The groups are shells around one centre, one inside the other: the same stretched ball of 6 dimensions in 9 sizes.
Some rows, each with its group after it:
[3.639,-1.081,-3.917,2.907,-2.155,-0.321,-2.402,1.638,7.332,-2.837,2.777,0.920,0.977,-4.077,-3.952,-1.881,-2.460,1.431,-4.010,5.694,2.638,1.476]
Q_9
[2.035,0.544,-5.639,5.436,-2.993,-1.444,-0.070,1.838,8.072,-3.372,3.261,1.887,-1.153,-1.778,-4.446,-0.980,-3.169,1.146,-3.905,5.094,1.753,2.348]
Q_345
[2.990,-1.386,-2.120,3.326,-1.426,-0.103,-1.865,2.446,5.979,-2.851,2.940,-0.117,1.371,-2.940,-4.090,-3.114,-3.832,0.029,-3.266,5.530,2.013,0.887]
Q_155
[2.202,-0.978,-3.349,4.480,-1.567,-0.575,-0.923,2.016,7.169,-2.447,3.400,0.464,0.120,-2.906,-4.286,-2.426,-3.045,0.946,-3.999,5.328,1.217,1.868]
Q_9
[2.301,-0.453,-4.183,3.420,-2.232,-1.067,-1.257,1.812,5.052,-3.495,4.190,0.896,1.343,-1.260,-4.802,-1.995,-4.162,-0.443,-2.556,4.509,2.510,1.928]
Q_922
[2.715,-2.671,-3.338,2.698,-0.493,-0.649,-2.901,1.757,4.232,-2.475,3.814,-0.690,2.307,-2.129,-5.035,-3.317,-3.504,-0.558,-3.093,3.382,1.398,2.283]
Q_345
[3.770,-1.770,-2.168,2.585,-1.706,-0.454,-2.861,2.504,5.097,-2.321,3.791,-0.754,2.230,-3.123,-4.760,-3.870,-3.756,-0.074,-2.608,4.787,2.039,0.499]
Q_699
[2.604,-0.844,-4.930,5.176,-2.556,-2.127,-1.331,2.248,6.447,-1.476,5.223,-0.257,-0.125,-1.924,-6.071,-3.326,-3.054,0.873,-3.048,3.170,0.142,2.014]
Q_345
[2.139,-1.947,-2.212,5.231,-0.570,-0.769,-1.327,3.337,5.301,-2.744,2.548,-1.263,0.458,-0.876,-4.773,-4.242,-4.915,-1.353,-3.020,3.756,0.087,1.254]
Q_155
[4.169,-0.192,-3.969,3.052,-3.511,-1.449,-2.466,2.782,4.970,-3.464,3.884,0.232,1.696,-1.531,-5.236,-3.080,-4.722,-0.690,-1.555,4.289,2.998,0.176]
Q_699
[5.241,-0.902,-3.125,1.023,-3.304,-0.747,-3.907,2.411,4.277,-3.410,3.823,0.046,3.327,-2.953,-4.883,-3.225,-4.289,-0.515,-1.441,4.894,4.156,-0.354]
Q_186
[3.328,-1.819,-3.866,2.114,-1.406,-0.357,-2.923,1.383,5.495,-3.046,3.223,0.506,2.096,-3.188,-4.306,-2.121,-2.934,0.384,-3.485,4.705,2.717,1.996]
Q_445
[1.672,-0.860,-3.382,4.507,-1.487,-1.133,-0.773,2.517,4.648,-3.365,3.848,0.014,0.912,-0.246,-4.978,-2.932,-4.964,-1.327,-2.447,3.897,1.343,1.856]
Q_922
[2.899,-0.101,-3.417,3.916,-2.664,-0.938,-1.210,2.650,5.657,-3.678,3.340,0.609,0.911,-1.374,-4.525,-2.556,-4.697,-0.609,-2.371,5.069,2.522,0.819]
Q_720
[2.820,-1.084,-4.583,5.063,-2.479,-2.371,-1.737,2.818,5.022,-1.816,5.183,-0.936,0.467,-0.709,-6.485,-4.129,-4.142,-0.437,-2.101,2.280,0.118,1.557]
Q_444
[5.429,-1.209,-4.377,2.847,-3.569,-2.020,-4.085,3.132,4.601,-2.449,4.155,-1.028,2.056,-1.970,-6.171,-4.402,-4.292,-0.577,-1.301,2.770,2.155,-0.131]
Q_186
[3.624,-2.754,-2.235,2.377,-0.453,0.177,-3.398,2.344,5.037,-3.150,1.840,-0.725,2.311,-2.927,-3.987,-3.416,-3.832,-0.680,-3.377,4.589,2.113,1.175]
Q_155
[3.261,-0.489,-3.708,4.525,-2.933,-2.043,-1.752,3.397,4.262,-2.918,4.472,-0.770,1.084,-0.073,-6.030,-4.174,-5.456,-1.553,-1.195,3.012,1.329,0.463]
Q_9
[0.567,-1.409,-3.668,4.925,-0.327,-0.696,-0.183,1.762,5.552,-3.129,3.491,0.427,0.277,-0.763,-4.452,-2.143,-3.949,-0.564,-3.804,4.160,0.679,3.235]
Q_720
[4.524,-0.544,-3.252,3.760,-3.530,-1.716,-2.628,3.394,5.302,-2.281,4.423,-0.854,1.334,-2.036,-5.814,-4.420,-4.517,-0.332,-1.508,3.936,1.764,-0.436]
Q_720
[2.517,-1.427,-5.615,5.298,-1.650,-1.642,-1.662,2.073,7.040,-2.612,2.823,0.242,-0.576,-1.664,-5.134,-2.376,-2.990,0.551,-4.057,3.118,0.382,2.792]
Q_345
[2.412,-1.243,-3.382,3.175,-1.405,-0.288,-1.579,1.490,6.259,-2.770,3.603,0.706,1.230,-3.114,-4.151,-2.035,-2.958,0.733,-3.778,5.386,2.142,2.071]
Q_922
[4.106,-1.673,-2.963,2.469,-1.674,-0.227,-3.234,2.599,5.205,-3.832,1.762,-0.089,2.054,-2.388,-4.054,-2.969,-4.336,-0.842,-2.771,4.774,2.932,0.619]
Q_445
[1.137,-1.825,-2.416,3.942,-0.293,-0.604,-0.952,2.151,3.969,-2.851,4.259,-0.497,1.622,-0.692,-4.863,-3.299,-4.635,-1.374,-2.743,3.917,0.948,2.325]
Q_445
[2.361,-1.674,-3.264,3.187,-1.205,-0.654,-1.864,1.683,5.262,-2.344,4.351,-0.021,1.624,-2.543,-4.842,-2.842,-3.278,0.214,-3.248,4.419,1.560,2.084]
Q_922
[3.445,-2.225,-3.650,3.739,-1.081,-0.835,-2.924,2.714,5.232,-3.226,1.997,-0.689,1.234,-1.590,-4.726,-3.421,-4.213,-0.958,-3.074,3.390,1.365,1.471]
Q_445
[4.530,-0.726,-4.386,5.017,-3.416,-2.022,-2.527,3.426,6.877,-2.008,3.471,-0.783,-0.078,-2.240,-5.790,-4.159,-3.777,0.432,-2.519,3.438,0.765,0.159]
Q_155
[3.549,-1.925,-4.819,3.764,-1.515,-0.823,-2.829,1.830,7.198,-2.659,2.170,0.264,0.436,-3.270,-4.438,-2.308,-2.435,1.030,-4.303,4.099,1.433,2.161]
Q_444
[1.418,0.086,-4.189,5.353,-2.189,-1.055,0.257,1.995,7.304,-2.970,3.816,1.233,-0.643,-1.742,-4.432,-1.696,-3.518,0.735,-3.756,5.306,1.283,2.246]
Q_699
[2.478,-1.006,-4.142,3.156,-2.084,-1.417,-1.839,1.831,4.185,-2.834,5.093,0.169,1.883,-1.154,-5.519,-2.793,-4.117,-0.622,-2.136,3.578,2.007,1.969]
Q_9
[1.168,-0.100,-4.372,6.642,-2.269,-2.108,0.461,2.762,6.361,-2.185,4.921,-0.012,-1.052,-0.251,-5.775,-3.147,-4.248,-0.095,-2.888,3.492,-0.345,2.157]
Q_9
[2.662,-0.505,-4.209,5.577,-2.688,-2.204,-1.120,3.251,5.385,-2.483,4.406,-0.646,0.000,-0.256,-6.032,-3.920,-4.810,-0.839,-2.019,2.915,0.390,1.131]
Q_720
[3.752,-1.644,-4.156,2.188,-1.713,-0.348,-3.116,1.641,5.758,-3.609,2.317,0.691,1.903,-2.979,-4.067,-1.940,-3.237,0.144,-3.442,4.781,3.083,1.701]
Q_699
[4.958,-1.989,-1.837,3.016,-2.216,-1.098,-3.817,3.893,3.996,-2.412,3.333,-2.102,2.453,-1.917,-5.577,-5.561,-5.180,-1.521,-1.313,3.439,1.596,-0.873]
Q_445
[3.337,-0.148,-5.391,5.115,-3.346,-2.001,-1.483,2.494,7.257,-2.435,3.911,0.465,-0.487,-2.004,-5.477,-2.638,-3.298,0.906,-3.074,3.842,1.134,1.436]
Q_720
[4.686,-2.484,-1.858,3.258,-1.689,-1.076,-3.851,3.756,4.171,-2.003,3.343,-2.378,2.266,-2.109,-5.652,-5.716,-4.779,-1.293,-1.734,3.107,0.951,-0.423]
Q_155
[1.364,-0.675,-3.912,3.463,-1.245,-0.198,-0.539,1.062,6.304,-3.608,3.396,1.674,0.833,-2.265,-3.710,-0.878,-3.230,0.467,-4.010,5.761,2.520,2.875]
Q_445
[1.778,-0.487,-4.115,4.011,-2.036,-1.303,-0.797,1.931,4.843,-3.207,4.638,0.617,1.070,-0.734,-5.120,-2.326,-4.346,-0.646,-2.468,4.105,1.838,2.159]
Q_922
[3.456,0.176,-3.291,3.197,-3.315,-1.043,-1.575,2.614,5.229,-3.500,4.121,0.610,1.549,-1.696,-4.803,-2.727,-4.722,-0.507,-1.777,5.235,3.087,0.276]
Q_155
[2.638,-1.737,-4.163,4.570,-1.521,-1.764,-2.060,2.679,4.592,-2.452,4.049,-0.949,0.941,-0.590,-5.857,-3.872,-4.390,-1.032,-2.432,2.419,0.437,1.867]
Q_699
[1.641,-1.518,-2.233,3.972,-0.926,-0.826,-1.069,2.444,4.106,-2.466,4.730,-0.727,1.630,-0.990,-5.170,-3.755,-4.658,-1.139,-2.386,4.024,0.926,1.675]
Q_720
[1.807,-0.343,-5.964,4.633,-2.149,-1.368,-0.726,1.278,6.966,-3.425,3.428,1.708,-0.299,-1.520,-4.602,-0.878,-3.009,0.720,-3.938,4.279,1.777,3.202]
Q_444
[1.550,-1.075,-3.558,4.595,-1.600,-1.432,-0.700,1.954,5.389,-1.693,5.647,-0.231,0.723,-1.653,-5.604,-3.242,-3.485,0.291,-2.935,3.862,0.420,2.295]
Q_444
[0.768,0.107,-5.681,6.093,-2.037,-1.517,0.662,1.480,7.834,-2.939,3.863,1.696,-1.468,-1.267,-4.671,-0.973,-2.964,1.099,-4.341,4.536,0.684,3.456]
Q_444
[3.576,-1.119,-2.999,3.301,-1.879,-0.470,-2.368,2.907,5.225,-4.176,1.715,0.077,1.470,-1.454,-4.099,-2.898,-4.974,-1.311,-2.549,4.769,2.728,0.598]
Q_345
[4.469,-1.231,-1.536,3.130,-2.632,-1.080,-2.971,3.869,3.937,-2.661,3.911,-1.642,2.365,-1.623,-5.469,-5.248,-5.549,-1.603,-0.981,4.089,1.975,-1.026]
Q_9
[3.276,-1.326,-2.353,1.529,-1.430,0.526,-2.488,1.626,5.397,-3.859,2.543,0.881,2.589,-3.394,-3.340,-1.889,-3.663,-0.055,-3.245,6.331,3.856,1.131]
Q_186
[1.888,-1.375,-2.968,2.423,-1.134,-0.241,-1.471,1.116,4.962,-2.637,4.839,0.640,2.174,-2.799,-4.423,-2.120,-3.159,0.345,-3.261,5.273,2.390,2.341]
Q_345
[4.696,-1.289,-1.437,2.292,-2.427,-0.259,-3.189,3.200,5.053,-2.874,3.098,-0.832,2.484,-3.160,-4.485,-4.227,-4.557,-0.576,-1.954,5.435,2.856,-0.845]
Q_186
[5.592,-1.651,-2.320,1.997,-2.652,-0.509,-4.193,3.203,5.236,-2.899,2.521,-0.913,2.544,-3.441,-4.649,-4.238,-4.194,-0.396,-2.062,4.803,2.971,-0.844]
Q_699
[4.194,-0.924,-1.583,3.847,-2.849,-1.390,-2.448,4.102,4.060,-2.420,4.302,-1.774,1.889,-1.210,-5.755,-5.490,-5.738,-1.616,-0.828,3.879,1.458,-1.078]
Q_186
[4.641,-2.073,-1.901,3.096,-1.791,-0.650,-3.588,3.617,4.744,-2.775,2.438,-1.620,2.083,-2.291,-4.907,-4.870,-4.853,-1.209,-2.055,4.023,1.752,-0.460]
Q_922
[1.577,-3.031,-2.524,4.430,0.619,-0.448,-1.791,2.350,4.854,-2.344,2.883,-1.257,1.077,-1.403,-4.710,-3.832,-3.944,-0.976,-3.758,3.306,-0.137,2.581]
Q_186
[1.840,-0.385,-3.847,5.830,-2.479,-2.207,-0.320,2.899,5.456,-1.729,5.700,-0.630,-0.112,-0.544,-6.250,-3.967,-4.362,-0.283,-2.199,3.185,-0.156,1.537]
Q_444

New rows. What belongs after each?
[5.140,-0.438,-3.945,3.369,-3.603,-1.246,-3.146,3.346,6.054,-3.671,2.176,0.018,1.134,-2.129,-4.798,-3.291,-4.606,-0.504,-2.023,4.495,2.943,-0.444]
Q_444
[3.866,-0.416,-3.423,4.466,-3.309,-1.682,-1.890,3.210,6.044,-2.110,4.446,-0.599,0.612,-2.104,-5.646,-4.064,-4.177,0.125,-2.070,4.151,1.274,0.077]
Q_445
[2.599,-0.817,-3.231,4.014,-1.869,-0.915,-1.444,2.773,4.894,-3.726,3.039,0.047,1.142,-0.714,-4.676,-2.987,-5.061,-1.331,-2.323,4.293,2.018,1.152]
Q_720
[0.807,0.299,-5.435,6.542,-2.209,-1.694,0.839,2.027,7.539,-3.185,3.653,1.413,-1.629,-0.581,-4.801,-1.375,-3.666,0.487,-3.900,4.326,0.543,3.032]
Q_186
[4.287,-2.347,-1.893,2.426,-1.435,-0.608,-3.687,3.165,3.762,-2.787,3.118,-1.592,2.817,-2.036,-5.066,-4.738,-4.852,-1.518,-1.837,3.729,1.975,0.031]
Q_922
[3.269,-0.225,-4.482,4.933,-3.186,-2.154,-1.557,3.264,5.175,-3.072,4.013,-0.293,0.396,-0.224,-5.859,-3.590,-5.071,-1.068,-1.656,3.091,1.313,0.750]
Q_9
[3.511,-2.727,-2.112,3.416,-0.658,-0.830,-3.284,3.441,3.333,-2.987,2.639,-1.987,2.308,-0.731,-5.252,-4.995,-5.422,-2.350,-1.914,2.772,1.029,0.642]
Q_444
[4.668,-0.728,-4.635,3.669,-3.179,-1.054,-2.835,2.453,7.767,-2.836,2.312,0.552,0.288,-3.650,-4.479,-2.477,-2.858,1.297,-3.554,4.963,2.332,0.659]
Q_9
[3.810,-0.872,-5.153,4.459,-2.934,-1.606,-2.230,2.136,7.797,-1.862,3.706,0.273,-0.182,-3.429,-5.223,-2.702,-2.285,1.766,-3.767,4.155,1.103,1.542]
Q_186
[3.578,-2.420,-2.216,4.139,-1.017,-0.861,-2.860,3.500,4.785,-2.464,2.580,-1.809,1.391,-1.560,-5.135,-4.901,-4.735,-1.333,-2.509,3.304,0.576,0.518]
Q_922
[5.647,-1.804,-3.798,2.115,-2.668,-0.812,-4.512,2.708,5.782,-3.038,2.135,-0.465,2.101,-3.464,-4.741,-3.509,-3.538,0.063,-2.635,4.191,2.887,0.038]
Q_699
[3.707,-1.320,-2.954,4.145,-2.027,-0.748,-2.254,2.950,6.597,-2.594,2.588,-0.449,0.624,-2.787,-4.570,-3.560,-3.785,0.177,-3.206,4.745,1.395,0.579]
Q_720
[5.320,-0.645,-5.352,3.606,-3.920,-1.808,-3.406,2.595,7.295,-2.307,3.330,0.134,0.527,-3.442,-5.427,-3.068,-2.818,1.329,-2.870,3.963,2.125,0.403]
Q_345
[3.907,-0.621,-2.299,3.899,-3.068,-1.669,-2.194,3.838,3.912,-2.616,4.686,-1.384,1.808,-0.746,-5.963,-5.055,-5.731,-1.671,-0.715,3.611,1.611,-0.655]
Q_444
[3.991,-0.372,-4.149,2.869,-3.227,-1.285,-2.494,2.433,5.119,-3.465,3.795,0.452,1.732,-1.795,-5.055,-2.725,-4.361,-0.428,-1.924,4.370,3.052,0.624]
Q_720
[1.743,-1.451,-2.675,4.781,-1.185,-1.407,-1.043,2.961,4.007,-2.413,4.675,-1.140,1.115,-0.161,-5.679,-4.250,-5.096,-1.558,-2.047,3.145,0.302,1.523]
Q_720
[2.755,-0.480,-3.506,2.748,-2.193,-0.501,-1.625,1.889,5.170,-3.923,3.415,1.038,1.752,-1.829,-4.185,-1.876,-4.254,-0.477,-2.620,5.337,3.266,1.407]
Q_445
[0.496,-1.235,-2.414,5.255,-0.173,-0.294,0.225,2.375,5.623,-3.384,2.864,0.163,0.163,-0.641,-4.015,-2.573,-4.667,-1.038,-3.648,4.890,0.683,2.456]
Q_186
[3.540,0.028,-5.266,5.164,-3.456,-1.729,-1.409,2.504,8.077,-2.546,3.331,0.761,-0.801,-2.592,-5.039,-2.357,-3.035,1.346,-3.468,4.524,1.372,1.239]
Q_9
[4.099,-0.716,-3.194,4.698,-2.893,-1.473,-2.209,3.782,5.841,-2.923,2.837,-0.843,0.500,-1.387,-5.266,-4.251,-4.969,-0.833,-2.036,3.932,1.339,-0.207]
Q_720
[2.302,-2.857,-2.547,3.435,0.293,0.099,-2.340,1.998,5.594,-2.780,2.130,-0.557,1.415,-2.623,-3.987,-3.056,-3.379,-0.303,-4.162,4.397,1.050,2.299]
Q_345
[4.483,-1.194,-4.074,1.904,-2.436,-0.308,-3.392,1.827,6.182,-3.740,2.131,0.892,1.955,-3.475,-3.939,-1.890,-3.243,0.431,-3.237,5.330,3.690,0.972]
Q_155
[1.035,-0.852,-3.124,3.707,-1.225,-0.918,-0.482,1.802,3.944,-3.144,5.098,0.347,1.676,-0.492,-5.004,-2.542,-4.655,-1.141,-2.352,4.256,1.732,2.380]
Q_9
[2.503,-0.875,-3.943,4.899,-1.768,-1.096,-1.272,2.835,5.863,-3.682,2.303,0.163,0.187,-0.689,-4.607,-2.752,-4.689,-0.975,-2.968,4.016,1.396,1.534]
Q_155
[2.532,-2.426,-3.316,5.265,-0.896,-1.796,-2.104,3.227,4.544,-1.642,4.120,-2.031,0.691,-0.616,-6.191,-5.053,-4.451,-1.176,-2.514,1.928,-0.835,1.649]
Q_186
[4.124,-1.081,-2.244,4.285,-2.617,-1.464,-2.490,4.125,4.444,-2.795,3.389,-1.622,1.388,-0.843,-5.619,-5.169,-5.705,-1.754,-1.224,3.514,1.264,-0.667]
Q_699
[1.141,-0.839,-3.998,6.493,-1.406,-1.729,0.031,2.864,6.013,-2.488,3.910,-0.372,-0.803,-0.081,-5.444,-3.343,-4.484,-0.665,-3.136,3.250,-0.466,2.317]
Q_699
[5.655,-1.209,-2.828,2.213,-3.103,-0.868,-4.093,3.487,4.708,-3.599,2.300,-0.756,2.487,-2.305,-4.848,-4.120,-5.010,-1.186,-1.461,4.342,3.300,-0.987]
Q_9
[5.066,-0.738,-3.418,3.926,-3.613,-1.571,-2.974,3.375,6.590,-1.863,3.826,-0.841,0.821,-3.204,-5.560,-4.361,-3.678,0.662,-2.260,4.288,1.549,-0.559]
Q_186
[2.313,-0.029,-2.361,3.609,-2.486,-0.897,-0.764,2.744,4.318,-3.481,4.593,0.230,1.687,-0.777,-4.854,-3.124,-5.415,-1.307,-1.552,5.077,2.502,0.596]
Q_186
[3.864,-0.523,-4.624,3.046,-3.345,-1.885,-2.585,2.364,4.538,-2.796,4.977,0.025,1.832,-1.418,-5.884,-3.187,-4.229,-0.435,-1.553,3.387,2.409,0.917]
Q_345
[5.064,-1.077,-4.415,2.889,-3.186,-1.384,-3.641,2.755,5.692,-3.017,2.952,-0.202,1.554,-2.525,-5.205,-3.334,-3.874,-0.085,-2.261,3.827,2.598,0.276]
Q_922
[5.926,-2.294,-2.695,3.089,-2.407,-0.930,-4.612,3.706,5.927,-2.196,2.016,-1.808,1.679,-3.483,-5.119,-5.097,-3.897,-0.179,-2.493,3.759,1.565,-0.809]
Q_186
[6.537,-1.332,-3.826,2.633,-3.683,-1.260,-4.714,3.391,6.371,-2.635,2.277,-0.843,1.624,-3.698,-5.158,-4.219,-3.664,0.346,-2.217,4.123,2.657,-0.991]
Q_345
[0.260,-0.990,-4.619,5.884,-0.854,-1.248,0.463,1.387,7.058,-1.977,4.587,0.697,-0.866,-1.592,-4.930,-1.895,-2.701,1.013,-4.499,4.123,-0.275,3.781]
Q_186
[0.687,-0.182,-4.583,5.203,-1.841,-1.514,0.389,1.607,5.938,-2.630,5.219,0.944,-0.096,-0.810,-5.197,-1.892,-3.664,0.219,-3.252,4.207,0.848,3.022]
Q_720
[1.726,-2.618,-2.307,3.783,0.315,0.000,-1.692,1.984,5.392,-2.583,2.812,-0.569,1.286,-2.276,-4.148,-3.139,-3.568,-0.397,-3.997,4.452,0.760,2.432]
Q_444
[2.679,-0.836,-4.725,2.729,-2.258,-1.219,-1.991,1.410,4.701,-3.200,4.647,0.829,1.872,-1.624,-5.116,-1.971,-3.678,-0.178,-2.533,4.001,2.665,2.220]
Q_345
[0.699,0.127,-4.582,5.379,-2.042,-1.511,0.603,1.768,5.991,-3.035,4.879,1.144,-0.267,-0.476,-5.041,-1.738,-4.055,-0.047,-3.104,4.381,1.085,2.832]
Q_445
[1.494,-0.375,-3.042,5.373,-1.842,-1.036,0.058,2.484,6.567,-2.380,4.316,0.222,-0.201,-1.674,-4.789,-2.898,-3.933,0.258,-3.279,5.014,0.678,1.670]
Q_444
[2.582,-0.603,-5.326,5.939,-2.533,-2.028,-1.038,2.558,7.318,-2.244,3.649,0.127,-0.999,-1.494,-5.513,-2.829,-3.331,0.673,-3.486,3.378,0.175,2.047]
Q_699
[1.050,-2.036,-4.299,5.195,-0.137,-0.801,-0.824,1.585,6.690,-2.347,3.132,0.168,-0.262,-1.863,-4.565,-2.262,-2.808,0.511,-4.692,3.808,-0.045,3.566]
Q_345
[4.244,-0.109,-3.732,1.797,-3.267,-0.286,-2.523,1.731,6.421,-3.729,3.157,1.527,1.931,-3.701,-3.850,-1.524,-3.329,0.821,-2.859,6.370,4.346,0.542]
Q_186
[5.968,-1.938,-1.909,2.436,-2.873,-1.193,-4.585,3.991,4.151,-2.163,3.490,-2.225,2.784,-2.686,-5.743,-5.821,-4.901,-1.108,-1.054,3.526,2.025,-1.505]
Q_345
[2.688,-1.990,-3.453,3.979,-0.979,-0.996,-2.268,2.679,4.575,-3.211,2.780,-0.710,1.303,-0.812,-4.976,-3.508,-4.631,-1.388,-2.717,3.213,1.134,1.701]
Q_720
[4.041,-0.354,-4.083,3.831,-3.133,-1.215,-2.256,2.913,6.111,-3.556,2.729,0.313,0.792,-1.825,-4.761,-2.855,-4.389,-0.355,-2.386,4.533,2.496,0.407]
Q_922
[2.201,-2.388,-3.527,3.365,-0.207,-0.361,-2.232,1.823,4.996,-3.309,2.467,-0.099,1.507,-1.679,-4.306,-2.575,-3.762,-0.754,-3.644,3.879,1.511,2.607]
Q_155
[3.591,-2.337,-3.411,3.114,-1.285,-1.074,-3.247,2.602,4.255,-2.668,3.359,-1.077,2.032,-1.632,-5.335,-3.988,-4.234,-1.034,-2.427,3.005,1.379,1.297]
Q_720
[5.507,-1.430,-3.265,1.539,-2.909,-0.708,-4.306,2.715,4.824,-3.349,2.740,-0.339,2.826,-3.023,-4.743,-3.518,-4.153,-0.499,-1.905,4.516,3.580,-0.327]
Q_699
[3.138,0.289,-6.291,4.111,-3.653,-1.902,-1.432,1.578,6.982,-3.073,4.282,1.615,0.056,-2.071,-5.224,-1.313,-2.948,1.146,-3.091,4.250,2.379,2.104]
Q_345
[5.461,-2.199,-0.999,1.863,-2.090,-0.377,-4.384,3.734,3.915,-2.675,2.893,-1.955,3.262,-2.867,-4.957,-5.411,-5.052,-1.397,-1.365,4.401,2.549,-1.338]
Q_186
[3.924,-1.242,-4.263,3.697,-2.684,-1.670,-2.754,2.495,5.690,-1.971,4.401,-0.521,1.129,-2.437,-5.745,-3.668,-3.399,0.378,-2.542,3.450,1.346,1.011]
Q_922
[2.387,-0.025,-5.766,4.693,-2.874,-1.428,-0.764,1.244,8.279,-2.352,4.213,1.676,-0.664,-3.157,-4.736,-1.119,-1.965,2.251,-4.297,5.018,1.559,2.664]
Q_186
[1.803,-0.731,-4.322,4.178,-1.439,-0.386,-0.723,1.371,7.315,-3.368,2.731,1.499,0.039,-2.582,-3.751,-1.077,-2.898,0.912,-4.431,5.533,1.995,2.726]
Q_445
[1.011,0.213,-5.621,5.998,-2.417,-1.813,0.525,1.624,7.422,-2.639,4.559,1.414,-1.233,-1.169,-5.095,-1.395,-3.119,1.006,-3.848,4.266,0.639,3.114]
Q_155
[2.959,0.419,-5.122,5.671,-3.736,-2.437,-0.819,3.015,6.407,-2.609,4.583,0.219,-0.546,-0.703,-5.958,-3.137,-4.357,0.009,-2.144,3.484,0.961,1.045]
Q_9
